The rows of a group lie close to one hidden flat surface of 7 dimensions, which may be shifted away from zero. Surfaces can cross.
In the rows, 128 means zero.
Some rows, each with its group after it:
[139 110 125 123 157 178 161 105 149 101  97 155 156] -> J918
[121 131  93 118 141 107 147 155 134 117 115 104 128] -> J854
[170 152 145 150 128 122 146 120 132 114 109 136 114] -> J854
[138 121 132 121 143 118 135 155 132 111 115 129 139] -> J31
[140 135 109 134 158 105 120 141 129 211 116 159 188] -> J871
[118 116  39 121 132 189 154 130 152  93 145 159 128] -> J918
[118 111 125 117 158 159 137 129 133 137 105 145 163] -> J918
[206 126  97 205 165  87 158 160 156 165 133 121 121] -> J212
[135 100 203 140 128 196 148 140 132 157  87 173 176] -> J212
[118 114 181 101 139 145 137 110 141 153 113 152 146] -> J871
[ 77 116 149 111 165 112  86 123 122 125 104  90 169] -> J918
[118 113 121 147 167 109 121 139 161 162 112 110 163] -> J31
[141 117 184 148 147 198 143 113 150 129 101 174 140] -> J871
[139 131 119 122  93 110 106 193 136  91 138 151 138] -> J31
[ 73 161 117 133 125 169  46 110  89  69 135 116 116] -> J918
[137 116 152 110 153 105 146 139 129 124 107 121 138] -> J31
[128 120  53 162 147  76 112 135 207 139 155 100 152] -> J918
[165 145 141 191 130 123 133 115 168 121 122 117 107] -> J854
[ 93 122 154 136 111 150  83  94 205 137 137 148 178] -> J871
[115 132 129 101 135 141 150 108 115  59 113  97  83] -> J854
[105 111  86 147 163 105 112 143 190 108 121  89 160] -> J31
[111 122  55 121 155  97 148 173 142 113 119  86 125] -> J854
[153  90 152 125 180 110 177 172 145 208 114 139 137] -> J871
[126 103 108 136 156 160 150 141 133 126 121 129 136] -> J212
[138 123 132  90 159  98 161 113 110 113 129 114  90] -> J871
[119 119  60 127 162 191 143 162 102 133 116 157 143] -> J918
[106 109 177 102 137 128 156 117 132 137 113  97 105] -> J854
[161 126  96 180 167 130 139  86 224  50 112 108 138] -> J871
[145 125 124 128 162  96 140 125 126 147 119 120 132] -> J918
[102 141 126 150 113 148 104 148 138 147 137 126 122] -> J854
[109 126 118 101 130 122 116 148 114  88 126 122 117] -> J31
[150 142  58 177 145 152 118 145 107 100 158 126  77] -> J212
[120 155 139 137 114 181 118 144  81 132 125 148  94] -> J854
[168 108  93 162 174 113 168 155 135 152 125 120 124] -> J212
[126 131 160 161  93 133  88 128 148 195 170 152 131] -> J212
[144 152 105 153 140 154 112  89 145  66 133 139 108] -> J871
[ 98 116 156 136 128 201 126 152 142 152  89 157 176] -> J854
[158 150 164  97 118 117 135 159  50 128 131 160  82] -> J31
[138 114 139 133 130 121 140 120 143 132 141 122 119] -> J212
[118 123 127  98 122 119 121 165 112 103 128 131 126] -> J31
[104 100  77 142 141 134 123 167 193 204 135 150 203] -> J918
[156 126 106 116 173  98 163 113 131  93 120 111  98] -> J871
[137 166 100 165  88 111  85 165  95 133 183 125  69] -> J212
[170 111  86 180 171 133 156 131 162 121 128 123 125] -> J212
[132 119 202  94 120 107 136 100 147 101 113 130 133] -> J31

New rows. What belongs after each?
[106 147  68 188 123 163  93 161 152 116 142 111 112] -> J854
[123 121 146 137 169 112 113 132 125 154  99 117 166] -> J918
[ 79 110 150  79 185 128 137  91 100 140 104  86 116] -> J31
[122 121 134 128 127 142 126 106 119 162 161 141 103] -> J212
[151 139 122 180 123 137  95 173 160 135 126 158 159] -> J31
[164 147  93 119 182 133 146 105  89 130  83 163 172] -> J871
[128 143 106 174 129 139  90 112 186 112 149 135 131] -> J871
[133 137 127 105 151  79 127 110 102 121 138 102 100] -> J918
[102  93 103  98 138  93 144 127 154 103 146  81 117] -> J212
[ 92 134 126  95 121 146 106 128 106 125 153 135  95] -> J871
[117 112 144 120 136 117 129 116 180 119 144 115 110] -> J871
[121  98 130  78 141 122 167 138 130 192 126 152 154] -> J918
[139 146 154 138 117 123 133 121 115 134 132 121  88] -> J854
[ 96 131 172 161  67 177  66 157 157 177 144 163 167] -> J212
[145 144 140 152 124 137 131 117 155 109 111 132 128] -> J854
[ 94 127 123 129 155  80  77 186  94 244 133 121 169] -> J918
[135 132 118 123 147 142 132 148 109  79 113 132 117] -> J31
[140 126 108 142 144 119 145 163 166 146  91 135 179] -> J854
[ 98 137 109 135 119 147  86 136 151 136 161 138 117] -> J871
[128 128 136 181 117 159 105 150 188 115 181 124  50] -> J871
[117 138  77 102 167 134 124 110 103 123  95 149 186] -> J871
[ 97 111 133 128 138 191 124 155 143 131 137 144 106] -> J871
[ 99 118 171 121 126 169 137 111 137 113 110 115 115] -> J854
[141 152 137 140 116 109 102 113 130 147 160 144  96] -> J871
[134 119 118 185 129 170 109 131 173 140 136 147 150] -> J212
[137 141 132 141 129  76  94  80 191 169 131 140 194] -> J871
[100 134  85 101 142 113 111 130 122 129 143 123 127] -> J871
[ 98 112 126 111 122 150 120 117 121 136 153 131 112] -> J212
[108  94 201  70 128 136 153 108  99 194 136 146 124] -> J212
[105 135 167 106 117 163 106  75 146 109 122 156 148] -> J871
[ 87 126 153  81 125 143 142 144  69 148 125 113  84] -> J854
[ 78 138 174  82  53  86  74  83 128 130 206 107  69] -> J212
[131 155 173  82 111  98 113  72  94 137 145 146 102] -> J871
[ 98 100 116  78 123  91 155 197  95 100 117  78 115] -> J212
[113 125 133 129 130 157 106 165 124 134 114 154 158] -> J31
[154 138 123 153 117  96 124 156 115 152 157 121  92] -> J212
[116 142 122 109 144 173 114  63 128  79  84 161 189] -> J871
[ 92 144 167  74  94 126 103  99  94 128 169 135  64] -> J871
[125 170  44 170 135 156  77  79 156  45 136 137 145] -> J871
[103 121 147 123  92 100  95 109 157 151 178 114 112] -> J212
[130 134 143 109 143 140 129  85 132 110 114 146 144] -> J871
[ 94 110  49 129 178 195 132 211  97 148 118 147 133] -> J871
[142 181  53 160 139 153  84  55 136  37 117 145 154] -> J871
[125  95 184  83 141  78 161 104 175 131 144  96  88] -> J871
[112 108 104 125 153 181 132 120 109 146 144 149 114] -> J212
[ 50 117 131 155 116 212  90 142 153 129 136 106 123] -> J854
[ 90 110  89 143 130 176 105 180 119 170 143 143 148] -> J212
[164 152 136 150  99 113 104 163 124 101 141 157 113] -> J31
[137 129 177 127 127 122 122  83 166 138 126 145 143] -> J871
[118 125 161  87 137 114 128  98 123 165 114 151 161] -> J871
[ 89 100 155 119 119 176 114 180 110 216 129 166 169] -> J212
[155 116 123 139 193 182 172 102 124  60  69 134 147] -> J918
[102 100 105  87 141 111 148 120 113 109 156  94  91] -> J212
[139 148 117 115 150 175 136 122  73  99 123 157  85] -> J871
[118 127 164  94 106 125 129  94  98 124 158 125  76] -> J212
